The rows come from 6 hidden closed curves, with some noise, and rows from the same curve form a group. Each curve winds through 8 dimensions. The rows are also pushed far along 5 directions, which tell nothing about the answers.
In the rows, zero is written as 128.
Some rows, each with its group after it:
[161 182 144 129 171 146 149 115 172 111 109 133  82 156 133 132 170]	K_357
[131 111 151  81 159 117 114 107 116 132 122 145  80 116 125 163  96]	K_869
[ 83 192 169 132  63 133 181  91 109 101 134 125 146 146 164  64 175]	K_869
[152 111  65 120 125 166 135 148 131 143  97 122 151 124 121 137 128]	K_119
[144 118  87 127  99 130 140 145  93 119 121 100 148 115 117 134 121]	K_44
[ 58 169 200 101 113  63  88 127  81 148 135 143  87 141 171 164 120]	K_357
[ 93 177 154 128 108  98 132 135  84 131 138 131 123 146 152 134 144]	K_44
[125 123 129  85 177 113 176  55  73 125 133 196  45  79 161 210  97]	K_869
[103 126 159 157 119  95  73 194 132 161 159 111 189 165 138 114 123]	K_869
[134 102  79 117  75 128 135 160 109 131 111 134 155  99 124  56 135]	K_756
[123 116 138 163 143 105  80 167 175 126 108  81 141 155 116 157 127]	K_119
[102 147 145  67 182 112 102  83  75 127 142 180  63  92 144 176 101]	K_387
[116  91 128 122  79 139 140 105 121 116 162  82 181  90 141 141 101]	K_869
[145 108 125 159 121 137 137 146 171 125 140  99 179 122 148 124 131]	K_44
[110 137 144  98 139  98 150 121  93 142 125 143  85 133 133 174 111]	K_44
[ 83 179 152 173 116 145 186  71 193  98 199  89 184 138 133 182 150]	K_869
[164 125  99 115 144 162 124 115 124 122 126 116 115 110 117 141 130]	K_119
[160 100  80 133 139 142  66 166 109 129 107 105 142 117 106 132 119]	K_119
[161 101 111 119 137 135 138 141 162 116 105 105 113 105 119 111 117]	K_387
[108 127 143 117 116 105 160  83 112 100 135 133 109 106 136 169 110]	K_44
[147 191 149 118 165 134 155 112 145 121 111 168  73 151 149 117 175]	K_357
[133 160 153 124 180 135  73 122 132 117 109 125  81 149 114 106 154]	K_357
[114 121 148 147 141 101  63 177 131 148 128 142 143 154 121  99 124]	K_387
[159 128 116 122 150 152  93 125 113 116 112 144 113 128 107  94 133]	K_756
[123 171 136 131 174 122 156 122 160 115 127 127  99 141 132 147 148]	K_869
[205 111  71 121 129 154 121 177 109 130 108 114 133 116 113  83 141]	K_119
[ 82 103 137 119  94  88 100 155 104 141 157  84 181 114 152 188  89]	K_119
[138  66  58 109 134 141 117 145 138 116 101  86 147  73 109 150  89]	K_357
[115 117 134 133  85 145 123 117 134 131 152 115 166 119 129 101 127]	K_387
[151 100 109 122 112 146 156 110 110 135 146 135 144 105 137 150 111]	K_869
[ 92 127 176 112  79 121 177  75 131 107 167 106 150 114 144 148 105]	K_756
[135 144 161 142 163 142 144 107 176 119 141 105 114 171  95 129 153]	K_357
[131 148 116 107 120 149 179  88 120 102 151 111 144 103 151 135 149]	K_357
[151 105  97  90 120 123 106 128  84 125 104 156  82  86 116 109 113]	K_44
[ 93 138 127  80 121 137 185  56 124 112 136 141 109  99 144 205 105]	K_119
[137 107 134 159  86 146 174 109 154 118 166  92 193 149 109 131 140]	K_357
[172  51  55  68 120 143 176  74 115 103 119 155 107  29 129 178  85]	K_44
[ 94 129 121 105 170  61  53 153  45 156 131 189  68 103 133 143 117]	K_869
[ 83 119 135 140 114 125 128 100 123 136 144 136 155 119 152 179 110]	K_119
[ 82 169 180 145 133  97  92 114 134 132 125 168  99 151 150 127 146]	K_387
[163 120  69 133 161 154 104 147 110 134  81 162  95 137  85  85 149]	K_387
[141 109 131 148 116 128 124 140 115 133 142 119 140 125 113 103 113]	K_44
[114 157 126 175 111 131 140 139 172 100 123  93 162 136 136  99 159]	K_869
[128 104 139 154  74 129 107 146 140 120 132  69 173 128 124 104 121]	K_387
[140 135 126 151 162 130  81 161 164 113 121 103 140 129 122  98 137]	K_756
[142  95 104 117 132 112 124 130 130 103 109 132 118  89 125 118 115]	K_756
[110 123 112 153  88 113 136 130 120 116 124 141 145 110 130 115 122]	K_44
[124 129 119 156 154 140 109 145 181 121 126 108 156 143 112 100 151]	K_357
[162 106 116 152 155 143 136 146 181 135 108 121 120 137 113 127 124]	K_119
[ 84 137 156 159 100 105 100 150 131 143 152 145 165 149 130  58 146]	K_756
[137 135 130 152 105 143  80 182 143 140 110  82 171 169 119  92 144]	K_44
[161 135 117 124 146 142 119 163 166 142  76 130  87 143 114 101 134]	K_357
[112 112 132 151 126 124 109 140 159 129 145 122 156 132 106  94 129]	K_756
[128  96 105 128 124  94  69 172 114 147  92 160 108 118 121  88 133]	K_387
[179 101  84 137 125 158 135 124 159 102  70 126  99 124  81  91 140]	K_387
[130 105 111  88 158 137 140  80 130  93 129 126 100  78 117 173  96]	K_869
[101 157 132 107 123 140 141  78 116 103 137 122 112 112 130 137 138]	K_387
[ 93 108 170 114 134  68 134 103 103 128 149 143  97 109 148 175 103]	K_119
[173  48  39 112  85 164 110 120  87 107 125 128 179  46 118 113  89]	K_756
[120 144 128 129 131  96  96 173 136 127 127 105 131 127 131 112 143]	K_869
[155  66  81  92 147 128 105 122 103 140  88 162  88  77 131 169  87]	K_119
[143 125 154 135 140 140 115 133 145 138 115 135 108 161  98  89 130]	K_756
[126 113 114 122 116 154 151  98 148 118 119 124 123 113 114 114 128]	K_119
[127 157 129 150 170 154 142 102 147 125 129 154 112 150 114 139 138]	K_44
[ 89 148 183 139 100 113  96 138 117 145 164  88 167 162 151 152 129]	K_44
[178  40  72  91 152 131 120 127  91 136 119 156 120  56 140 167  79]	K_44
[131  76 100 131 111 130 115 130 125 120 150 120 171  91 110 100 109]	K_756
[112 151 127 141 107 152 153  89 120 120 171 135 174 119 155 154 135]	K_387
[ 81 154 154 149 121  87  98 143  99 138 155 150 150 148 141 122 140]	K_869
[145 106 113 114  91 123 112 157 102 135 129 155 159 100 147  65 123]	K_387
[158 101 111 138 144 122 153 142 149 134 128 131 133 127 127 161 116]	K_869
[ 53 156 195 141 120  87 123  75 108 125 176 154 117 130 151 182 110]	K_44
[116 128 170 155 126 108 110 148 144 150 146 117 140 182 108 127 140]	K_357
[113 185 142 131 117 154 141 117 148 117 138  94 144 159 130 125 167]	K_357
[130 173 133 114 137 156 136 112 165 112 128 117 120 148 109 113 160]	K_387
[126 179 177 142 142 159 142  82 164 107 144 131 119 168 117 109 156]	K_756
[119 155 148 102 139 118 105 132 110 143 138 133 103 151 120 137 138]	K_869
[146  82 140 142 130 114  78 153 135 136 134 123 141 120 119 108 108]	K_756
[104  70 152 114  97  82  77 161  91 144 138  98 146 110 128 128  79]	K_756
[120 146 156 160 131 139  92 124 158 133 129 122 127 166 109 133 140]	K_387
[134 175 135 105 131 146 130 128 123 133 121 130 111 155 126 129 150]	K_119
[133 147 130 111 172 136  84 144 162 130 113 109  95 150  94 130 140]	K_387
[175  99 109 147 133 146 138 167 171 116  97  73 144 145  96 104 126]	K_756
[ 87 164 178 138 134 142 139  91 141 129 162  99 133 169 115 147 139]	K_357
[119 141 153 169 147 118  89 153 163 119 147 105 162 154 124  97 148]	K_756
[ 89 138 136 161  93 116 137 146 147 137 130 130 174 138 152 117 131]	K_357
[126 129 126 134 180 125  97 132 150 128 123 142 114 137 115 125 141]	K_357
[ 98 133 130 104 125 113 141  69  52 138 130 207  89 106 162 155 131]	K_119
[ 73 139 148 161 125 107  95 132 132 147 157 109 159 155 130 181 127]	K_756
[134 142 150 100 168 140 128  92 144 116 113 101  75 141 115 197 120]	K_869
[113 131 130 100 128 122 128 109 106 128 120 163 107  93 159 151  99]	K_119
[155 144  85 101 148 165 199  87 101 113 111 170  95 105 131 117 138]	K_357
[150  87 134 125 138  98  52 173 123 140  99 125  98 124 107 103 108]	K_119
[115 115 130 127  98 121 113 121 122 126 154 112 146 107 124 125 120]	K_44
[104 161 154 123 145 119 166  91 110 119 156 161 122 127 153 148 128]	K_387
[118 108 134 150  89 124  89 145  83 140 146 158 184 130 146  44 140]	K_44

New rows, each followed by its group:
[143  82 119 127 107 112  95 183 133 147 128  74 167 122 135 141 108]	K_44
[ 94 134 145 125  85 108 139 101  58 119 148 133 147 112 162 142 119]	K_357
[123 176 131 125 155 116 162 124 131 119 120 158  95 134 143 111 157]	K_869
[ 98 156 136 128 163 157 164  69 169 119 150 135 122 134 121 186 127]	K_357
[172 104 104 112 160 154 150 121 160 117 139 111 127  96 119 186  81]	K_119
[100 132 157 109  94 108 162  88 125 116 151 108 120 113 139 191 102]	K_44
[125 100 102  89 145 138 123  99  81 118 140 124 123  75 137 160  93]	K_869
[153 137  87 115 140 164 121 126 156 115 106 116 129 118 119 124 151]	K_44
[137 112 104 134 121 129 131 163 153 140 118  95 160 123 146 161 116]	K_119
[120 114 132 141 174  89  98 141 114 122 137 111  96 115 112 177 103]	K_44
[120 164 144 131 172 118 126 149 157 138 107 129  97 169 120 145 144]	K_119
[138  87  77 102  86 124 184  81  73 118 143 155 133  69 144 166 118]	K_387
[132 114 145 124 134 136 103 136 153 126 134  96 151 137 123 149 108]	K_869
[139  85  80 141  42 128 178 105  95  98 131 127 178  84 135 110 130]	K_869
[129 154 139  78 121 138 183  66  72 109 117 163  91 108 171 151 129]	K_869
[115 129 133 106 119 107 150 100  75 114 124 158  98  86 162 125 115]	K_387
[119  68 119  86  84 103 105 130  33 138 148 129 150  62 161 148  65]	K_756
[160 132 138 115 126 133 134 135 141 127 115 134 108 147 114 112 134]	K_119
[141 113 135 136 102 135 145 110  93 112 157 114 163 116 138 119 120]	K_44
[ 81 159 165 141 145  95  95 142 129 145 119 166 109 141 161 113 134]	K_357
[115  95 120 128  87 100 146 144 100 142 166 106 168 100 144 146 108]	K_44
[119 126 159 113 176 116  86 111 104 141 132 180  91 132 135 115 128]	K_44
[ 89 148 167 117 128  89 109 132  81 148 146 120  95 149 119 169 110]	K_44
[116 112 116 125 103 129 144 131 149 128 107 149 137 112 133  93 123]	K_357
[141  90 136 125 107  99  94 146  87 127 123 132 132 118 131 128 100]	K_387
[ 78 144 141 135 103 101  97 113  70 128 145 164 131 109 154 107 131]	K_869
[119 132 151 124 150 143 188  96 167 123 161 101 140 133 133 170 116]	K_869
[140 180 162 127 143 147 160  88 112 119 143 165 101 145 153  93 169]	K_357
[ 90 116 168 147 122  94 106 121 147 115 151  78 141 136 119 179 104]	K_44
[131  95 141 129 141 132 107 151 123 150 120 108 138 152 115 123 107]	K_869
[150 113  92 149 138 161 120 138 179 127 124 117 146 124  96  94 142]	K_44
[142 137 122 129 140 129 157 123 108 123 153 135 134 112 146 141 125]	K_119
[113 126 121 122 148 141 135 118 158 143 132  92 132 141 124 207 121]	K_119
[151  88 123 109 116 121 141 117  82 120 153 118 140  98 132 121 112]	K_44
[123 168 121 127 187 140 118 136 165 124  97 108  83 152 110 145 151]	K_119
[ 88 119 130  96  57 121 170  92  78 118 155 137 164  85 165  95 124]	K_357
[118  80 124 137 102 137 112 134 136 143 162  91 185 114 124 142 100]	K_357
[160 171 113 117 162 157 167  92 192  93 111 152  82 134  98 134 157]	K_869
[139  85 119 118 116  97  98 150  45 148 135 161 113  96 129 100  95]	K_44
[139 104 109 124  54 129 116 171  93 133 145 100 192 101 140  59 118]	K_119
[ 97 123 133 144 125 147 135 100 167 137 153 106 146 139 105 179 111]	K_756
[160 105  85 122  91 171 155 113 174  97 117  95 176 104 127 112 144]	K_44
[170  99 105 113 149 146  96 162 133 154 115 128 120 126 107 142  98]	K_119
[139 122  75 108 106 127 144 152  81 133 100 150 139  93 163 113 131]	K_119
[124 125 142 102 125  91 118 152  59 142 106 161  94 125 146  96 118]	K_756
[118 136 115 150 123 145 182  89 161 109 149 120 128 121  98 156 121]	K_44
[158 155 118 127 146 151 100 170 156 137 101 105 120 175  92  93 160]	K_869
[165 140 129 126 126 126 149 121 122 101 131 129 118 123 126 113 139]	K_119
[114 105 107 135 121 109 135 114 125 114 125 137 117  94 121 168  99]	K_44
[ 81 183 193 153  93 114 153 100 101 144 180 176 161 171 164 112 154]	K_387
[132 129 127 102 126 138 126  94 113 113 121 121  99 123 114 157 127]	K_869
[ 98 165 177 135  89 130 144 107 127 121 146  92 158 162 152 140 147]	K_869
[151 140 127 101 127 136 157 130 122 133 127 164 121 123 142  98 132]	K_869
[123 138 128 115  90 123 146 138  61 128 106 155 142 117 178  60 140]	K_869
[136 118 151 136 191 104 120 137 182 134 124 101  97 147 122 232 105]	K_119
[105 134 176 150 124 103 116 131 111 142 160 126 125 145 129 127 114]	K_44
[120 142 133 124 146 107 109 136 136 125 133 152 107 107 140 115 128]	K_869
[ 91 110 165 115 178  75  49 128  99 140 143 138  97 106 153 178  99]	K_357
[160  90 110 127 135 119 106 165  92 135 117 116 137 106 140 136  98]	K_756
[138 134 127  81 176 145 125 104 111 124 124 131  73 113 108 134 112]	K_387
[122 131  95 113 100 113  70 205  81 153  71 150 134 134 134  47 137]	K_119
[133 122 148 125 174 135 114  92 168 106 132 125 113 118 137 168 123]	K_44
[111 141 148 149 104 112 142 155 126 131 126 118 162 158 142  87 147]	K_869
[120 158 139 134 175 137 122 110 169 102 124 106 115 134 127 172 130]	K_869
[126 142 145 150 149 116 127 146 131 135 160 107 143 136 139 148 125]	K_119
[110 190 146 122 156 126 171  83 149 110 141 142  65 128 122 160 144]	K_44
[126 164 103 121  95 158 197  86 135 100 138 131 133 121 113 103 161]	K_44
[125 148 106 133 105 128 123 157 135 110 131  97 161 116 130  81 154]	K_869
[116 151 125 145 137 110  93 189 139 155  76 153 107 164 123  80 143]	K_357
[132 150 149 167 129 172 142 108 196 123 145  90 160 182  95 149 144]	K_869
[109 138 154 129 125 100 150 125 122 121 115 160 109 130 147  95 133]	K_869
[103  99 116 145 111  91 102 139 107 128 128 136 132 101 124 152  95]	K_44
[114 116 108  97 104 133 110  90  70 119 137 170 124  77 145 129 108]	K_756
[157 124  82  90 148 139 182  80 119  99 128 137  74  66 119 184 113]	K_44
[150 109 126 146 114 151 153 117 161 117 140 104 148 136  96 101 132]	K_119
[139  72 113  93 123  84 118 132  50 141 115 176  88  72 151 155  74]	K_44
[ 98 180 176 116 165 111 138 101 115 129 131 143  74 136 162 161 132]	K_357
[151 165 137 139 149 141  99 177 152 146  85 103 100 180 117  85 167]	K_869
[151  96  78  85 104 177 168  74 113 111 130 143 137  70 127 162  90]	K_119
[ 97 148 150 138 137 115  80 141 119 134 137  97 126 156 111 123 146]	K_119
[103 114 104 130 100 120 100 135  67 149 110 180 141 114 156 105 126]	K_119
[102 139 152 102 124 139 135  92 132 120 125 116 102 118 127 136 115]	K_357
[ 95 148 134 116 118 130 168 110 142 142 145 145 137 134 141 147 132]	K_357
[108 140 143 119  99 103 128 124  63 154 132 190 130 143 164 130 141]	K_119
[132 123 133 107 110 128 131 131  99 153 145 152 138 119 151 147 105]	K_119
[107 108  99 138 113 127 134 132 166 121 130  99 156 109 113 141 121]	K_756
[ 93  79 181 101 153  59  38 137  89 142 146 106  94 106 136 181  84]	K_357
[145 141 115 102 192 140 100 142 150 128 102 107  80 125 115 133 139]	K_357
[114  78 128 132  96  92 121 135  74 128 171 124 170  89 136 125  88]	K_119
[131 146 112 128 130 157 126 118 171 114 130  97 148 130 125 144 150]	K_44
[105 157 108 120  72 146 178  86 103  99 131 156 165 112 151  87 159]	K_357
[132 139 138 131 122 141 103 148 179 123 102 109 138 152 123  84 158]	K_44
[122 132 107 118 138 164 155  76 170  94 133  91 124 101 111 159 128]	K_387
